The rows are grouped in 4 different ways at once. Each group adds its own fixed numbers to the row, and there is some noise. The rows also spread widely along 14 directions, which tell nothing about the answers.
(in the rows, 128 means zero)
Some rows, each with its group in each grouping after it:
[148 109 131  85  98  99 102 160 101 189 173  75 137 169 132 218 144 152
 150 127 135 102 157 102 177 120  91]	K H W K_745
[147 176 134 131 125 136 157 111 133 123 109 108 105 169 104  59  86 128
 146 101  98 120 128 147 169 182 102]	G C X K_820
[149 134 136 127 114 128 123 126 114 112 145 150  96 124 118 172 114  90
 143 121 105 138 176 126  71  94  99]	D L W K_192
[130  75 165 102 117 147  71 110 110 188 117  96 101 130 155 183 131 111
  99 165 135 189 228  98 149 144  83]	N Y J K_817
[193 132 128 113 124 145 141 145  92 149 167 140 122 123 103 133 127 132
 124 142  72 133 182 125  98 110  91]	D Y F K_820
[184  97 136 124 162 124 103 181  48 111 192 102  97 145 162 122 137 112
  82 137 114 165 174  56  96  68  68]	N A B K_932
[134 142 135 108 145 143 140  76 123 100  78 113  98 139 139 144 106 144
 132  98 131 120 139 145  94 139 104]	U L J K_192
[ 94 130 128 137 101 141 118 170 132 142  86 119  88 164 133 126 109 118
 167 134 110 123 174 131 102 178 156]	G H F K_745
[184  87 152 135 119 118 155 156 107 130 174 183 151 116  96 124 160 162
  73 172  79 121 125 149 113 141  94]	U A X K_932
[ 47 119 185 156  53  65 130 101 178 122 107 185 158 127  69 151 102  64
 152 150 136 151 135 169 108 184 111]	K C B K_872
[104  68 145 160 125  72 108 134  82 142 162 140 137  93 123 117 110 101
  89 162 141 173 142 127  67 134  97]	U C J K_872
[149 136 165 136 120 192  94  71 116  93  71 166  68 100 112  99 126 103
  95 116  71 185 170 155 108 162 175]	K Y F K_817
[117 140  94 160 147 155 130 133 142 128  57 123 151 167 175 158  97 132
 120 173 150 106 205  93 110 107 135]	U C X K_932
[113 145 134 118 115  86 154  76 121 120 122 118 134 125 100 122  80 111
 140 126 127 120 125 153 105 171  72]	U Y F K_932
[137 118 129 174 113 130 108  99 119  84  81 129  91 128 143 154 102  98
 107 149 135 114 161 140 120 141 150]	G L F K_872
[123  61 151 183 146  95 172 128 119  88 102 120 150 147 159 141 105 138
  32 209 175  87 148 128 132 162  65]	U A X K_872
[ 90  78 125 111 103 116 108 100 130 128 150 100 110  99 123 235 120 130
 190 100 156 133 115 126 123 107 182]	D A X K_932
[132 161 133 140 128 145 112  84 149 127 114 159 148 118 113 122 156 136
 123 102 129 160 105 158 107 135 173]	U H W K_872
[116  98 118 148 143 109 117 125 138 163 136  72 154 139 166 162 139 154
 125 148 189 133 104 125 140 147 145]	N C J K_820
[121 176 133 129  85 108 112 138 144  96  52 131  81 186 121 139  82 108
 164 130  94  74 163 138 140 174 124]	N A B K_932
[ 92  65 167  94 107 142 104 137  95 165 165 124 133 120  78  92 162 164
 158  69 114 198  89 129 144 137 176]	U A J K_872
[189 165 129 135 121  92 118 121 106 119 136 154 130 138 127 133 139 132
  83 137 103 112 135 143 116 141  83]	K H X K_745
[119 156 159 130 123 124 133 161 113  80 129 135 113 184 119  87 133  93
 123  78 119 169 134  97 103  99 103]	U Y W K_872
[135  99 140 123 109 141 124 207 161 194 130 125 147 179 134 152 189 181
 135 165 124 122 139 139 146 178 136]	U A J K_872
[134  90 152 122 127 165 127 122  99 100  92 106  96 150 135 150 116 152
 117 118 116 120 160 116 143 131 139]	U A F K_192
[137 134 121 104 110  52  62 139  81 155 166  61  51 127 138 140 112 112
 172  86 129 134  97 138 115 180 112]	K A J K_192
[144  99 129 140 132 128 133 115  99  92 109  95 124 151 144 151 122 165
 108 117 146  89 101 119 175 126 148]	U L X K_745
[167  86 165 151 145 148 194  95 106  37 153 138 119 122 121 169 118 122
  64 128 130 112 126 125 104  69  97]	D L W K_820
[126 149 116 131 120 123 169 178  90 118 106 156 149 174  71  14  87 164
 151 120  60  77 121 124 124 155 126]	U A B K_932
[172 132  94 155 130 142 130 100  89 125 190 146 112  70  87 155 108  98
 161 129  65 142 146 137  77  76 160]	K Y X K_745
[131 147 141  85 121 139  92  93  86  90  77 132  81 133 116 127 110 136
 148  66 108 134 149 128 107 119 141]	K L B K_872
[119 109 141 132 137 123 145 107 107 121 142  98 145 138 106  80 116 138
 133 107 141 125  87 124 155 155 119]	K L B K_817
[148 138 152 162 119 157 152  94 125  80  84 129 140 165  95  78 102 136
 102 127 100 103 126 126 198 138 147]	U A B K_820
[200 114 115 171 154 144 184 135  94 120 198 130 169 133  99 105 129 135
  89 157  91 114 135 115 124  76  92]	K A J K_820
[139 114 140 156  94 112  75 125 111 140 134 151  87  95 100 129 119  90
 136 156  85 150 156 152 107 164 157]	U A B K_872
[162 123 124 157 140 154 133 126 143 108 131 106 137 158 169 196 156 144
 107 134 158 119 143 103 154  89 138]	D H X K_872
[110  99 169 145  88 138 136 118 113  94 111 215 131 107  62 108 116 114
 114 131  70 153 158 150  92 123 145]	U A X K_872
[161 158 156 102  74  89 114 162 119 154 145 174 133 161  68  95 148 136
 137 115  70 125 133 155 151 174  86]	K A X K_872

New rows. What belongs after each?
[ 78  85 125 108 138 146 128 119 132 176 175  94 119  99 132 183 139 130
 204  96 155 182 135 120  76 118 151]	G H X K_192
[116 152  94 157 129  87 152 122  93 129 171  82 197 173  98  98  94 111
 171  91 149 115 102  85 161  65 110]	K Y J K_872
[110 130 138 176 107 121 145 112 131  93  72 148 134 152 111 112  77 102
 129 159 113  92 162 128 123 143 119]	U L B K_192
[111 142 107 127 133 109 155  63  89  82 154  94 126 101  92 138  58 104
 181  63 136 128 104 123  89  77 142]	D C F K_820
[105 121 107 170 102 101 105  62 130 144 113 119 166 100  91 140  94 111
 151 145 145 120 121 153 152 149 172]	U A F K_872
[107 136 155 166 142 161 165 101 174 104  84 126 144 168 143 110 120 114
  88 149 156 134 139 136 139 170 110]	N H W K_817
[158 118 117 133 147 113 112 130  87 156 175  74 156 155 121  84 146 161
 122  98 146 145  81 107 180 125 122]	U A J K_872
[115 111 173 126 106  92  97 130 110 107 121  73  69 173 161 156 110  91
 107 111 158 156 148 111 154 156  75]	K C J K_872
[157 128 144 100 116 162  86  92  80 115 106 162 126 134 113 131 129 131
 114  87  98 170 188  88 144  63 133]	G L X K_932
[109 105 145 148 116  78 134 136 111 108 141 172 149 116  98  98 126 128
 106 133 129 141 101 149  83 150 114]	N A X K_872
[157 147 150 122 108  49  77 112 110 114 154  83 116 154 156 173 137 102
 103  97 173 149 101 102 167 122  89]	U C X K_820
[108 125 128 115 124 156 118 121 124 130 100 106  87 135 130 139 110 137
 174 102 115 141 148 136 123 148 159]	N Y X K_872
[117 126 133 176 121 136 153 118 116 116 111 126 176 177 118 100 102 123
 113 128 134 122 152  91 161  94 114]	D H J K_192
[ 91 137 126 140 119 119 136 129 155 172 121 142 172 142 106  97 138 131
 155 141 142 154 130 146 117 174 126]	K Y X K_872
[125 122 101 176 160 136 138 119 127 127 109 102 142 127 151  99 120 144
 109 157 158 122 114 141 104 173 152]	D Y F K_745
[127 102 131 121 108 154 110 113  94 148  95  98 112 143 123 131  93 144
 137 134 112 120 174 112 180 149 147]	D Y F K_932
[148 156 103 103 120  96 108 115 127 175 118  99 146 157 139 162 117 147
 140 145 148  86 146 136 150 160  87]	K L W K_932
[129 135 112 161 121  81 127 126 152 139 170 116 143 136 141 194 120  75
 143 164 156 139 147 122  80 108  85]	N A J K_932
[135  98 128 134 136 138 118 125  84 108 137 144  88  92 114 119 109 119
 123 119  96 155 158 126  72 110 153]	G A X K_820
[133  98 134 121 133 139 145 132  97 121 113  97 104 144 134 118 113 185
 122 114 125  93 112 136 161 165 137]	D H X K_872
[177 126 150 148 105 160 112 153 118 131  83 165 142 165 122  88 166 172
  72 156  95 111 142 141 180 166 163]	K L F K_820
[ 97 120 151 138  85 128 169  99 141  88  92 129 119 149  83 144  73 129
 165 102 106  88 122 152 169 146 156]	G C X K_820
[ 89  97 127 104 109  78  90 109  87 153  93  90 159 146 126 159  97 146
 130 125 170 114 153 103 151 140 115]	U A F K_745
[114 103 198  81  97 112 131 102  97  71 148 117 106 160 105 166 134 109
 129  43 136 173 118 101 137  73  80]	U L J K_872
[150 158 119 169 112 136 158 118 133  90 122 166 117 134  93 107 101 109
 155 118  86 103 124 149 107 123 138]	D L X K_192
[101  78 131 119  95 115  47 153  82 163  92 139 115 122 136 157 135 152
 140 124 118 145 175 102 129 123 188]	G Y X K_192
[151 144 143 139 135 114 161 151 129 131 151  76 154 212 138  96 139 131
 115 119 158 123 114 101 182 134  48]	U L J K_872
[ 92 119 144 125 103  99  93 100  95 145 122 133 128 121 117 128  89  83
 124 130 133 168 183 103 109 119 103]	U H W K_932
[141 123 114 112 165 152 158  88 160 127  96  99 105 106 163 201 123 175
 133 144 150 101 125 174  80 170 138]	U C X K_820
[152 110 155 104 111 101 131  89  95 159 138 161 188 130  94 120 111 151
  77 146 117 142 168 118 163 127  43]	D C X K_932
[ 64 124 122 121 111  67 103 113 109 130  81 152 115 104 124 130  82  99
 152 133 147 138 157 143  37 162 116]	U L X K_745
[126 130 113 153 117 146  99 139 131 107  83 146  82 132 138 167 115 106
 145 140 103 125 187 129  85 125 175]	G A X K_745
[154 109 137 151 128 131 152 107  76 108 154 140 174 141  90  80 118 143
 106 110 114 125 116 104 171  87 110]	K L X K_192
[161 149 161 109 111 119  80 137 121 161 150 125  37 129 124 102 137  87
 131 119  91 196 163 155  93 198  78]	D A J K_872
[ 89 160 122 124 108 106  59 114 139 161  28 109 138 180 151 120 110 126
 136 132 165 134 186 106 169 172 130]	U A X K_872
[160 179 125 102 138 106 140  85 119 152 128 102 133 153 108  98 106 132
 133 109 115 131 135 150 130 161  46]	U Y J K_872
[ 95 118 131 157 145 143 139  93 151 125  45 179 154 103 120  80 119 153
  88 170 137 136 146 182  56 204 161]	G A F K_820
[130  98 152 115 108 123 123 170 109 169 162 151 148 142 111 123 158 135
 122 143  99 167 154 117 107 129 104]	K Y J K_932
[194 114 178 121 118 176 128  76  80  75 121 173  71  89  65  77 119 143
  86 103  31 144 123 165 139 144 157]	U A B K_820
[ 95  80 191 167  86 104 149 116 133  50 107 185 129 133  97 150 119  91
  83 141 125 140 135 139 116 125 119]	U A X K_872
[174 102 118 127 190 194 155 105 105 133 156 107 128 100 119 100 150 182
 111 129 107 144 109 141 103 138 148]	U A B K_745
[107 107 152 122 111 111 108  93  79 116 107 111 147 147 102 109  93 116
 110 111 137 147 156  97 159 121 108]	U A F K_745
[118 137 127 128 131 119 162 179  98 105 137 158 106 141 101  84 105 127
 155 102  80 133 130 138  29 121 113]	U C J K_872
[111 111 156 101 109 109  93  73  96 139 131  86 124 124 102 106 116 138
 139  77 150 164  93 133 180 161 143]	N A F K_820
[148  92 176 103  89 117 124 130  95 166 192 133 154 138  83 137 158 149
 129 103 101 155 121 117 193 123  98]	K H X K_192
[138  74 115 192 163 140 163 137 107 104 157  81 129 136 161 134 119 125
  97 160 167 120 118 106 118 110 128]	D L J K_745
[146 153 120 137 109  79  73 140 109 101  95 156 133 141 145 159 144 136
 109 116 131 118 125 120 107 105 163]	N Y X K_820
[145 176 100 100 111 110  61 124 135 171  92  88  99 164 147 179 129 138
 172 113 132 111 158 128 158 166 141]	K A X K_745
[153 131 103  90 138  82 107  72  64 125 132  77 107 114 123 165  74 144
 138  98 126  98 130 124 119 114  89]	U A J K_932
[138 174 118 168 113 140 114  65 117  59  89 149 108 121 106 145  78  52
 143 107  95 140 172 115  94  75 158]	U Y F K_817
[153 154 107 151 109  94 132 140 142 144 123 106 151 183 129 165 117 134
 151 138 124  78 136 126 153 130 102]	G Y J K_192
[159 187 137  87 149 123 142 113 109 143 131 166 153 142 106  73 144 142
 105  99 102 166 151 137  67 142  46]	K H X K_745
[136 113 173 162 110  87 163 129 118 109 150 129 151 168 122 105 114  95
  71 158 142 136 146 112 160 146  33]	U H X K_872
[166 127 152 164  80  91 123 137  78 123 147 155 126 135  82  88  98  85
  95 164  68 124 166 129 153 143  97]	K Y F K_820
[152 132 157 135  70  84  83 121  99 147 158 159 147 133  69 106 130 107
 126 111  95 151 131 128 163 139 111]	D A F K_192
[141 145 122  68 163 136 118 126 101 118 107 100  96 148 156 122 142 182
 143  58 152 135 109 127  94 138 111]	D L X K_872
[121 122 105 190 159 129 161  86 136  50 116  98 121 124 155 178  89  99
 131 132 168 103 117 126  72  95 146]	N A F K_192
[130 112 124  95 124  68  86 165  70 151 144 113 149 158 133 129 134 154
 120 101 150 132 144  89 127 112  85]	G A X K_872
[143 136 144 153 115 131 143 139 139 158 131  87 103 181 127  73 112 120
 139 138 122 126 129 136 179 201  83]	D L J K_192
[ 83 136 141  95 138 195 126  86 163 146  92 140 125 124 117 126 150 143
 188  74 140 195 140 143  91 141 166]	K L X K_192
[ 98 133 147 129  87 147  81  67 145 144  33 181 140 128  95 134 104 128
 133 132 105 146 198 145 150 158 159]	G A X K_192
[174 135 152  97 120 130 113  82  70 107 162  64 105 161 130 172 113 117
 131  63 126 140 147  82 188  78  77]	K H F K_192
[157 117 140 140 130 167 171 151 130 127 140 114 115 171 117 137 119 128
 123 149  96 112 173 128 144 131  90]	G Y W K_872
[129 139 137 176 132 132 100 147 147 145 126 165 146 129 134 101 158  97
 116 163 121 182 156 121  74 141 137]	U Y B K_192
[183 121 143 112 119 122  99 163  92 129 185  80 101 173 136 157 159 129
 132  93 121 143 129  84 186  93 105]	U A X K_872
[168 119 136 110 112 129  82 108  80 120 107 107  74 120 128 151 118 164
 127  97  95 108 120 150 151 161 163]	K C F K_192
[140 106 162 119 111 124 145 188 152 176 189  84 132 188 134 143 166 132
 141 136 138 145 123 111 186 174  77]	K C X K_817
[109  41 156 145 112  85 131 166  92 147 210 110 184 144 135 199 146 109
 114 151 167 161 155  58 140  54  77]	N Y X K_192
[103 158 108 169 123 109 102 124 125 137 135 135  96  97 109  59 107  80
 171 119 119 177 114 160  57 185 170]	D Y F K_872
[127 202 104  57 158 108 126  62 100 123 123  99  94 114  98  94  99 152
 196  12 115 150  76 164  50 149 111]	D Y J K_745
[ 98 131 128  96 111  53 128  99  79 147  86 163 182 126  74  66  82 176
 112 117 127  87 107 163 111 184  85]	N L W K_745
